The rows come from 6 hidden closed curves, with some noise, and rows from the same curve form a group. Each curve winds through 8 dimensions. The rows are also pushed far along 4 directions, which tell nothing about the answers.
In the rows, 128 means zero.
Known rows, each followed by its group:
[167 118 118 124 166 174 149 140 115 121 143 155 133 163 172 108  96] => z530
[116 108 142 147 135 113 109 113  95 118 120 134 105 129 130 160 107] => z406
[165 124 140 109 137 145 126 140 161 133 117 138 141 141 127  96 119] => z406
[146 152 171 120 108 125 138 135 140 110 142  99 152 114 113 104 157] => z530
[167 108 116 116 145 136 146 123 144 123  93 150 133 157 129 156 122] => z420
[ 80  51  81 134  63 133  79  68 113 140 147 173  82  84 116  88 122] => z530
[132 143 135 128 139 127 113 161 144 136 131 119 132 128 132 120 124] => z530
[167  98  97  90 138 176 156 126 135 124 118 186 121 164 177 119 109] => z896
[150 116 139 154 112 117 107 108 128 146 173 113 136 118  95  96 122] => z467
[137 152 108 124 133 123 115 153  96 123 123 102  97 108 170 117 144] => z406
[ 78 160 168 140 128  78 104 128 140 101 133  87 119  90 110 105 164] => z467
[100 110 126 125 163 113 122 112 139 112  96 150 109 139 140 152 104] => z467
[156 142 160 137 104 147 138 128 137 125 163  96 157 121 105  87 142] => z530
[112 124 133 109  91 112 108 121 137 122 139 114 104 118 126 119 148] => z99
[ 62 107 148 165 101  37  64  88 152 118 121  85  88 107  52 170 156] => z467
[107  86  87 154 124 132  90 117 168 132 135 123 129 120  87 107 117] => z406
[134  88 113 129 166 105 157  92 123 120  71 192 123 150 139 216  99] => z420
[119 213 176 145 166 113 140 182 109 133 166  89 152 101 160  97 136] => z420
[105  91 132 141  91  94  73  79 126 137 132 102  92 118  77 121 122] => z99
[ 93 122 102 130 136 112 135 101 119 148  88 156 108  91 151 144 105] => z896
[132 137 157 133 117 127 145 138 113 110 166 126 136 151 133 156 140] => z99
[133 111 108 130 169 142 164 132 186 128 120 164 152 192 113 167 114] => z530
[100  96 116 143 126 129  98  95 180 140 123 118 138 116  71  89 106] => z896
[135 141 121 125 130 143 148 126 130 134 112 123 155 103 124 112 127] => z530
[140 126 116 120 137 152 118 135 133 146 143 127 123 140 148 101  94] => z99
[105 133 156 149 158 120 118 117 170 105 143  83 162 145  70 106 124] => z896
[ 85 166 156 151 123 115 133 146  94 136 155 131 123  85 159 127 131] => z467
[153 144 150 118 187 138 150 146 190 116 121 128 174 166 112 109 112] => z420
[121 150 137 134 132  99 107 141 103 141 147 128 102  99 160 113 129] => z467
[115 134 124 135 137 106 137 121  85 124 102 151 136  83 140 155 134] => z896
[137 156 158 124 174 116 180 126 152  95 120 118 155 162 133 164 132] => z406
[210 182 155 121 196 141 198 172 144 112 125 112 179 191 146 159 140] => z467
[129 137 149 152 122 132 137 150 160 131 160 107 157 158  94 153 131] => z99
[116 145 105  99 120 155 156 130  99 138 135 154 133 113 172 110 126] => z420
[109 166 156 136 130 135 147 144 138 120 146 111 148 105 133  93 145] => z420
[146 191 160 132 167 124 135 199 100  95 151  91 135 137 172 125 159] => z406
[ 99 119  99 128  92 126 152 102  94 151 130 160 112 109 148 167 126] => z896
[104 133 102 110 104 141 138 102 105 142 114 131 114  87 150 102 128] => z420
[178 146 145 119 160 189 145 183 220 119 178  99 206 198  81  53 136] => z896
[131  82  85 141 149 148  99 137 168 115 115 142 133 138 107 112 117] => z406
[119 150 166 138 131 129 138 128 101 125 173 129 135 114 152 103 116] => z420
[131 130 130 146 142 137 160 140 119 122 133 148 154 143 131 173 126] => z530
[162 159 151 111 154 128 181 147 181 105 113 100 169 189 104 171 152] => z99
[125 119 150 139 113 131  76 133 146 126 168  85 112 139 100  78 123] => z420
[153 118 125 121 137 146 152 111 128 126 112 148 136 131 140 120 116] => z99
[112 182 159 143 157 117 122 173 114 101 152  93 149  93 140  80 162] => z467
[ 89 160 154 121 125  74 150 128 140 115 117 131 102 125 148 180 162] => z530
[156 100 105 136 135 160 141 117 102 138 128 161 138 136 139 135  98] => z896
[ 97 115 114 138 148 112 150 117 130 108  98 148 145 140 107 191 136] => z99
[146 159 184 128 156 133 124 147 147  96 155  83 150 138 124  77 130] => z530
[137 126 126  94 124 147 146 142 162 125 137 150 138 169 135 129 133] => z420
[206 147 127  98 139 193 167 142 102 159 157 157 153 137 186  59  96] => z99
[143 125 138 126 108 117 147 115 124 130 134 124 116 158 125 173 135] => z530
[132 112 138 133 110 113 134 102 134 118 121 128 152 121  80 146 146] => z896
[ 99 143 123 154 125 114 136 130 153 120 159  97 152 117  98 127 147] => z406
[165 137 125 110 124 137 169 118  80 136 138 171 124 113 188 129 126] => z467
[103 107 128 118  97 117 118  81 143 137 135 140 118  93 118  96 119] => z406
[145 152 191 146 152 123 133 143 151 100 176  94 181 165  72 104 147] => z99
[ 83 126 125 149 120  77 120 115  94 118 104 131 108 112 107 199 157] => z99
[154 141 130  99 124 132 129 129  99 117 131 119 109 128 165 107 138] => z896
[134 135 149 142 118 134  95 135 120 131 161  97 111 109 136  72 120] => z530
[ 90  91 117 148 126  73 104  97 132 123  86 144 106 136  76 207 140] => z99
[119 138 114 164 125 117 125 143 128 132 146  99 125 121 121 147 137] => z406
[109 112 129 127  99 131 122 120  89 118 151 154 108 110 152 129 136] => z420
[ 81 124 101 113  91 119 132  88 100 138 101 139  96  74 148 122 135] => z420
[127 156 124 126 134  97 114 145 112 137 127 109 111 116 140 136 145] => z467
[172 111 116  99 163 146 138 125 156 106 111 122 137 189 126 134 114] => z406
[142 115 100 125 121 137 105 138 132 126 123 107 121 145 107 125 139] => z530
[109 122 114 111 150 115 152 119 168 144  93 171 135 141 131 167 110] => z420
[ 94 152 146 122 120 124 145 144 161 119 134 123 136 131 123 133 153] => z420
[ 99 106 104 123 155 130 145 131 101 115  74 192  98 132 181 197 108] => z467
[122 135 137 138  71 139 109 127  82 146 192 130 110  66 163  62 135] => z406
[172 118 101 100 176 172 142 152 116 108 116 155 131 169 178 115 108] => z896
[148 110 123 131 149 131 101 148 135 101 130 117 113 156 132 127 129] => z406
[ 99 115 123 146 126 109 110 137 100 106 126 143 113 111 134 157 146] => z896
[123  84 100 131 155 141 113 104 150 142 102 164 119 141 126 128  77] => z99
[121 118 142 129 108 131  84 109  95 117 158 102 111  97 126  64 123] => z406
[146 122 119 133 176 114 109 149 179 116 116 115 153 167  86 135 133] => z467
[135 183 167 139 178 130 169 190 125  97 150 118 142 165 171 159 147] => z896
[113 200 140 145 170  86 144 176  89 122 127 108 131  98 168 154 161] => z467
[110 149 139 144 138 132 125 150 107 142 155 138 132 104 154 109 114] => z467
[ 98 114 113 152 126 141 111 127 127 136 137 134 136 100 118 106 111] => z99
[ 97 148 107 112 149 107 172 129 119 148  88 184 118 114 181 192 117] => z896
[132 121  94 117 162 132 161 149 100 108  93 178 117 157 177 204 135] => z530

New rows. What belongs after each?
[131 152 149 133 135 125 108 165 144 129 145 101 140 122 123 104 132] => z530
[103 163 158 139 146  74 118 147 160  99 121  81 140 129  85 149 176] => z467
[173 113 103  88 133 184 147 111 135 143 143 161 145 126 167  48  91] => z406
[116 178 150 136 151 149 161 166 155 110 152  75 172 166 104 126 149] => z420
[169 154 150 113 164 113 151 150 153 127 102 122 160 155 118 155 132] => z896
[ 92 115 130 142 127  66 105 105 132 130  89 133 105 127  85 190 147] => z99
[146 161 110 135 114 136 146 147 109 133 150  86 142 119 131 123 155] => z406
[146  98  98 113 153 174 145 138 136 157 119 202 132 157 168 136  69] => z467
[140  83 107 124 112 175  89 118 122 131 134 123 117 147 112  88  96] => z467
[ 82  76 118 115  65  96  88  76  93 119 102 150  51 105 136 167 133] => z467
[120 124 133 138 161 152 134 157 141 103 114 137 147 158 123 145 122] => z467
[111 133 166 127 129 114 140 107 110  88 133 114 123 133 128 141 140] => z467
[143 137 133 137 123 122 147 104  93 121 145 117 141 113 124 124 139] => z467
[124 130 147 136 133 123 100 114 142 136 146  96 126 126 103  85 110] => z99
[144 120 140 131 138 125 160 123 126 138 120 173 129 146 145 171 113] => z99
[ 90 148 148 156 105  86 144 122 126 123 156 105 131 121 106 183 154] => z406
[ 96 123 102 100  76 149 122 117 107 147 132 163  93  70 178  75 136] => z420
[132  89  69 118 128 160 142 116 115 158  73 185 110 135 156 173  91] => z467
[149 128  95  92 146 158 148 149 154 155 132 174 130 160 168 113 107] => z530
[179 202 178 131 172 114 184 168 110 122 152 102 149 156 169 154 142] => z467
[103 100 110 115 110 154 115 117  83 130 107 167  82 110 182 129  99] => z467
[137 116 116 118 134 152 147  99 135 130 117 134 141 126 130 107 107] => z99
[140 109 133 121 155 177 124 147 140 112 126 136 134 175 136 116  94] => z467
[117 135 137 122 118 110 148 110 102 126 134 137 130 132 127 162 137] => z99
[132 109  79 116 167 107 135 137 129 116  67 153  89 166 163 220 122] => z406
[134 107 143 139 132 140 128 102 122 104 138 120 151 136  97 117 120] => z406
[147 117 109 114 151 143 145 126 133 120  87 135 153 140 121 153 113] => z530
[179 186 131 142 191 139 198 194 128 122 130 106 168 197 155 210 134] => z406
[ 83  66  87 124  67 149  91  91 112 137 140 161  95 103 120 105 119] => z420
[126 127 131 128 158 129 106 144 151 109 128 126 140 126 119  87 131] => z467
[111  94 112 134  96 138  90  95 126 155 145 120  97 125 114 103  93] => z420
[124 127 152 143 146 128 126 153 148 111 155 134 130 162 128 143 126] => z896
[202  95  63 107 148 187 164 138 115 160 110 183 135 181 172 163  81] => z406
[143 168 110  87 102 185 159 144  71 174 135 160 117  70 227  52 107] => z467
[118 126  97 137 106 113 148 112  66 163 129 182 109  80 173 162 123] => z467
[214 104 120 113 161 191 135 114 174 139 151 116 182 183  90  48  85] => z467
[111 116 109 109 129 134 140 105 156 124 100 132 131 140 113 135 126] => z420
[ 91 154 163 138 128 129 129 148  96 104 130 108 112 118 154 140 136] => z467
[110 171 128 130 103 116 172 133  98 134 125 124 130  91 152 151 166] => z896
[151 178 147 153 130  98 133 152  87 137 161  94 131 100 142 124 159] => z467
[128 121 123 142 163 148 135 129 145 123 131 140 150 124 133 101 101] => z406
[ 98 107  94 122 117 143 140 112 134 135 105 144 112 144 129 163 118] => z420
[113 132 138 118 110 122 136  97 133 129 141 129 129  96 132  93 128] => z406
[106  89 112 130 113 151 115 121 155 117 140 136 134 163  91 135 124] => z420
[177 148 104 109 142 151 168 128 101 158 106 145 143 123 165 127 111] => z420
[164 140 142 106 146 156 123 170 157 125 152 127 162 160 122  87 129] => z406
[ 94 140 131 132 125 112 137 114  67  97 112 128 110  85 159 140 153] => z467
[158 120 111 106 121 133 131 113 131 117 117 110 113 136 137 116 137] => z406
[169 191 159 124 151 113 177 153  80 136 144 123 123 124 196 150 137] => z467
[118 167 123 112 139 127 183 148 127 137  95 145 145 125 154 174 142] => z467
[163 123  98 106 120 175 140 139 102 147 108 153 119 122 173 104 114] => z467
[135 115 144 129 148 116 132 106 126 112 118 148 133 121 131 126 119] => z420
[ 75 159 184 155 119  54 141 108  84 105 133 118 114 100 117 191 169] => z99
[190 141 118 113 146 145 168 130 104 136 121 147 139 134 165 125 128] => z467
[166 140 156 151 153 139 149 147 165 109 148  76 191 195  55 158 137] => z406
[137 130 136 111 152 116 142 150 157 119 109 152 139 169 126 178 132] => z406
[122 113 123 133 161 148 121 125 123 110 120 128 134 147 127 122 104] => z467
[170 143 119 123 143 124 174 119  93 131 115 147 135 124 162 153 135] => z467
[ 93  82 133 128 121 120 116 108 227 113 115 134 139 181  50 153 128] => z420
[118 129 131 150  90 148 112 119 137 133 201 103 148  81 113  36 136] => z406
[131 117 136 130 118 141 110 127 121 127 127 110 107 147 126 130 114] => z467
[168 142 123 116 126 129 144 132  96 134 113 134 129 107 155 123 139] => z420
[130 144 124 147 152 133 150 148 173 137 132  94 161 183  82 168 125] => z896
[112 110 121 123  95 113 123  93  92 138 134 141 111 114 121 145 130] => z99
[ 81 112 160 150 138  72 125  88 130 118 117 142 102 130 118 193 110] => z420
[130 132 129 140 147 112 138 130 111 120 104 137 155 109 113 159 136] => z896
[131 150 123 117 120 105 133 139 129 145 111 114 125 137 116 161 149] => z99
[158  97 109 118 129 128 135 108 133 129  91 156 119 138 131 153 122] => z420
[118 147 146 132 124 150 115 119 128 127 173 100 157  82 122  22 121] => z406
[104  90 138 153  78 121  77  72 100 128 162 123 125  50  90  47 128] => z420
[135 121 103 107 124 150 122 135 124 125 116 119 110 153 139 126 128] => z420
[110  94  86 116 110 139 135  82 132 148  89 151 109 121 125 142 105] => z420
[135 135 151 141 126 120 123 120  79 124 144 129 117 109 144 116 131] => z99
[111 137 120 116 103 129 151 130 128 128 130 147 125 112 144 134 154] => z896
[114 135 108 123 108 132 125 115  97 137 115 118 132  81 132 112 131] => z530
[164 153 161 133 140 115 152 129 121 128 151 119 134 140 143 132 130] => z467
[131 137 126 141 173 128 127 149 138 108 108 115 160 134 106 134 131] => z896
[140 117 131 121 105 135 117 117 112 137 121 128  96 125 147 123 117] => z467
[ 89 132 124 143 109 103 117 107 133 132 119  97 133 102  86 140 140] => z530
[122 105 131 127 142 139 135 133 146 111  91 142 118 172 124 183 114] => z467
[135 104 100 133 144 159 139 135 148 136  93 146 143 162 111 162 105] => z467
[186 153 141 116 188 166 180 172 170 112 118 130 177 196 137 135 123] => z420
[166 141 123 126 132 134 101 160 117 142 143 115 143 113 125  84 137] => z420
[153 195 159 107 162 141 177 168 140 131 152 117 169 138 164 105 132] => z406
[130 132 133 138 148 134 113 165 152  98 136 109 142 149 109 120 154] => z896
[148 199 116 101 165 143 174 162  97 144 117 120 148 105 189  99 132] => z467
[160 128 127 128 113 134 127 148 122 128 130 115 125 145 128 149 142] => z530
[137 162 159 114 155 127 175 143 128 109 141 133 166 158 135 150 144] => z99
[129 211 168 123 158 109 154 201  92 109 144 107 140 123 181 147 168] => z406
[ 94 136 130 138 104 112 136 120  90 106 142 112 132 109 118 156 159] => z99
[107 164 158 128 123 105 143 128 135 103 119  89 131 110 117 126 169] => z420
[ 95 139 127 160 109 111 115 127 144 133 167  90 140 106  91 117 143] => z406
[ 71 138 132 150 117  82 113 109 107 125 114  92  99 111 109 175 139] => z420
[158 117 151 130 140 144 119 136 166 120 129 100 133 186  95 129 115] => z467
[162 125 104 116 108 166 141 123 119 163 131 132 128 131 143 105 108] => z420
[103 152 167 140 131 100 148 105 118  96 139 100 130 103 130 128 149] => z406
[118 138 128 121 129 111 135 148 122 100 122 132 127 126 138 152 165] => z406
[ 82 133 141 152 126  47  97 114 130 123 111 106  90 115 103 190 149] => z467
[130 192 169 129 147 138 176 173  71 112 173 132 144 121 197 132 145] => z420
[ 44  51 134 158 101  91  73  62 143 101  96 132  80 127  69 180 110] => z467
[169 106  99 150 160 162 122 153 189 133 148 109 162 189  88 122 105] => z406
[164 152 126 131 144 156 155 155  59 142 139 144 128 126 191 142 110] => z406
[160 126 117 132 125 133 139 122 137 162 125 130 150 134 106 138 113] => z420
